There are 5 hidden switches. A switch that is on adds its own fixed numbers to the row, and there is some noise. The rows also spread widely along 4 directions, which tell nothing about the answers.
(in the rows, 128 means zero)
Some rows, each with its switches (1 for on, 0 for off) after it:
[133 130 131 111 140 135  91  89 133 135 129 139 127 133 113 153 127 131
 108 128  95] => 1 0 0 0 1
[119 128 125 131 138 106 118  87 133 121 105 135 125 120 121 126 100 127
 118 136 131] => 0 0 1 0 1
[135 151 151 100 136 131 153  90 124  84 129 127 131 112 120 162 154 148
  84 156 121] => 0 1 1 0 1
[138 133 150  97 121 119 139 105 127  99 123 137 135 118 112 149 139 129
 113 146 112] => 0 1 1 0 0
[137 133 146  90 126 109  95 114 120 100 137 149 132 117 113 164 152 114
 115 128  73] => 0 1 1 0 0
[186  99  99 123 145 149 132  80 104 109 165 106 143 168 155 181 149 138
 103 126  94] => 0 1 1 0 0
[120 125 150  86 140 106 112  79 138  90 134 139 122  96 154 186 130 129
 124 127 122] => 0 1 1 1 0
[112 126 158 102 117  92 110 116 142 124  86 159 131 110  92 110 108 121
 137 151 118] => 0 1 1 0 0
[133 121 139  92 131 121 114  88 133 142 127 136 118 147 113 139 129 130
 134 135 107] => 1 0 0 1 0
[130 114 135 111 125 113  97 115 128 137 105 144 129 131 101 133 111 121
 133 127  93] => 0 1 0 0 0
[135 119 132 120 147 119 110  94 122 120 127 143 132 136 116 144 117 138
 104 134  96] => 0 1 1 0 1
[115 120 123 115 154  98  91  73 131 116 138 137 117 117 145 164 109 122
 122 110 109] => 0 0 1 1 1
[165 111 119 129 150 134 160  83 109 131 135 111 130 174 117 138 119 163
  97 132 108] => 0 1 0 1 1
[103 121 172  78 134  85  85  92 157 134 104 178 120 100 114 138 102 123
 147 153 116] => 1 1 1 1 0

New rows. What belongs after each?
[124 108 132 119 151  99 107  81 129 125 129 143 119 123 131 149  92 135
 124 128 111] => 0 1 1 1 1
[131 107 125 114 141 102  57  98 126 123 137 148 134 117 144 168 112 102
 140 107  82] => 0 1 1 0 0
[128 126 148 126 131 119 140 109 130 138  90 138 132 142  80  98  99 147
 108 150 110] => 0 1 0 0 1
[133 137 141  84 133 125 128  88 136  73 129 134 133  86 154 197 150 126
 102 133 132] => 0 1 1 0 0
[127 111 150  80 137 106  80  75 140 122 134 157 122 112 147 173 115 124
 134 137 106] => 1 1 1 1 0
[148 115 131 111 151 104 100 100 111 131 157 141 125 160 113 135 137 137
 113 120  54] => 0 1 1 1 1
[178 102 115 126 132 148 156  96 109 131 133 106 137 178 119 144 128 148
 106 134 108] => 0 1 0 0 0
[136 110 116 133 153 125  77  89 125 139 134 136 134 141 130 159 100 125
 114 110  85] => 0 1 0 0 1
[156 107 130 120 130 120 129 106 117 127 123 132 136 152 120 128 124 134
 122 142 104] => 0 1 1 0 0
[127 141 146 125 120 120 157 110 127 137  90 123 127 148  71  80 114 144
 112 156 126] => 0 0 0 0 1
[112 122 135 120 123  87  73 123 135 135 110 150 124 118 105 122 114  96
 146 122  87] => 0 0 1 0 0
[134 125 119 133 141 112 113  99 123 131 129 130 128 142 110 129 117 133
 114 131  99] => 0 0 1 0 1
[136 124 119 133 138 113 116  95 123 123 128 130 129 142 116 134 119 124
 113 130 104] => 0 0 1 0 1
[119 110 136 113 152  97 108  82 129 128 124 143 124 127 127 141  97 136
 123 130 110] => 0 1 1 1 1
[130 110 127 113 159 114  54  82 132 141 137 158 131 125 134 165  99 127
 120 131  87] => 1 1 1 0 1
[114 122 144 109 145  99  94  95 129 130 117 147 119 123 102 139 106 133
 123 117  93] => 0 1 0 1 1
[129 102 144 113 134  85 117 100 131 138 108 152 122 141 112 113  91 125
 145 134 113] => 0 1 1 1 0
[128 117 121 119 123  96  62 117 128 132 130 150 128 124 116 134 124  98
 141 109  70] => 0 0 1 0 0
[128 120 138 113 125 117 139  82 134 110 101 133 132 114 137 143 108 144
 125 148 150] => 0 1 1 0 0
[141  96 111 123 145 111  83  84 125 121 132 138 137 126 157 172  99 117
 133 113 112] => 0 1 1 0 0
[130 121 141 100 131 113 108  98 125 102 127 144 133 113 130 164 134 122
 115 133 103] => 0 1 1 0 0
[168 113 125 133 138 131 168 104 107 141 121 121 140 182  86  94 118 162
 100 158 100] => 0 1 1 0 1
[129 123 140 119 143 104  94 103 123 126 121 150 133 132 103 126 111 126
 116 134  82] => 0 1 1 0 1
[142 106 117 123 164 132 101  62 135 133 132 138 139 134 153 171  91 146
 111 145 131] => 1 1 1 0 1
[130 102 120 121 132 101  95 102 128 149 117 136 119 150 114 128 106 120
 151 108  99] => 0 0 0 1 0
[145 123 136 118 143 124 137  91 121 115 126 132 136 135 124 143 122 147
  96 146 109] => 0 1 1 0 1
[ 93 109 165  97 132  80  77  95 163 173  69 181 118 112  97 103  61 121
 171 147 130] => 1 1 0 1 0
[133 140 138 108 107 122 146 109 130 122  99 123 125 133  96 121 131 133
 119 141 122] => 0 0 0 0 0
[103 145 173  88 133  86 122  96 139 103 109 164 117  94 108 136 120 132
 109 144 115] => 0 1 1 1 1
[115 147 141  96 142 132  72  87 147 115 128 145 127 100 126 179 134 118
 105 131 100] => 1 0 0 0 1
[141 100 135 126 123 104  85 130 121 165 110 148 130 167  74  98 106 117
 140 122  57] => 0 1 0 0 0
[129 126 131 118 146 119  91  87 134 142 128 148 128 137 114 136 113 131
 117 144 106] => 1 0 1 0 1
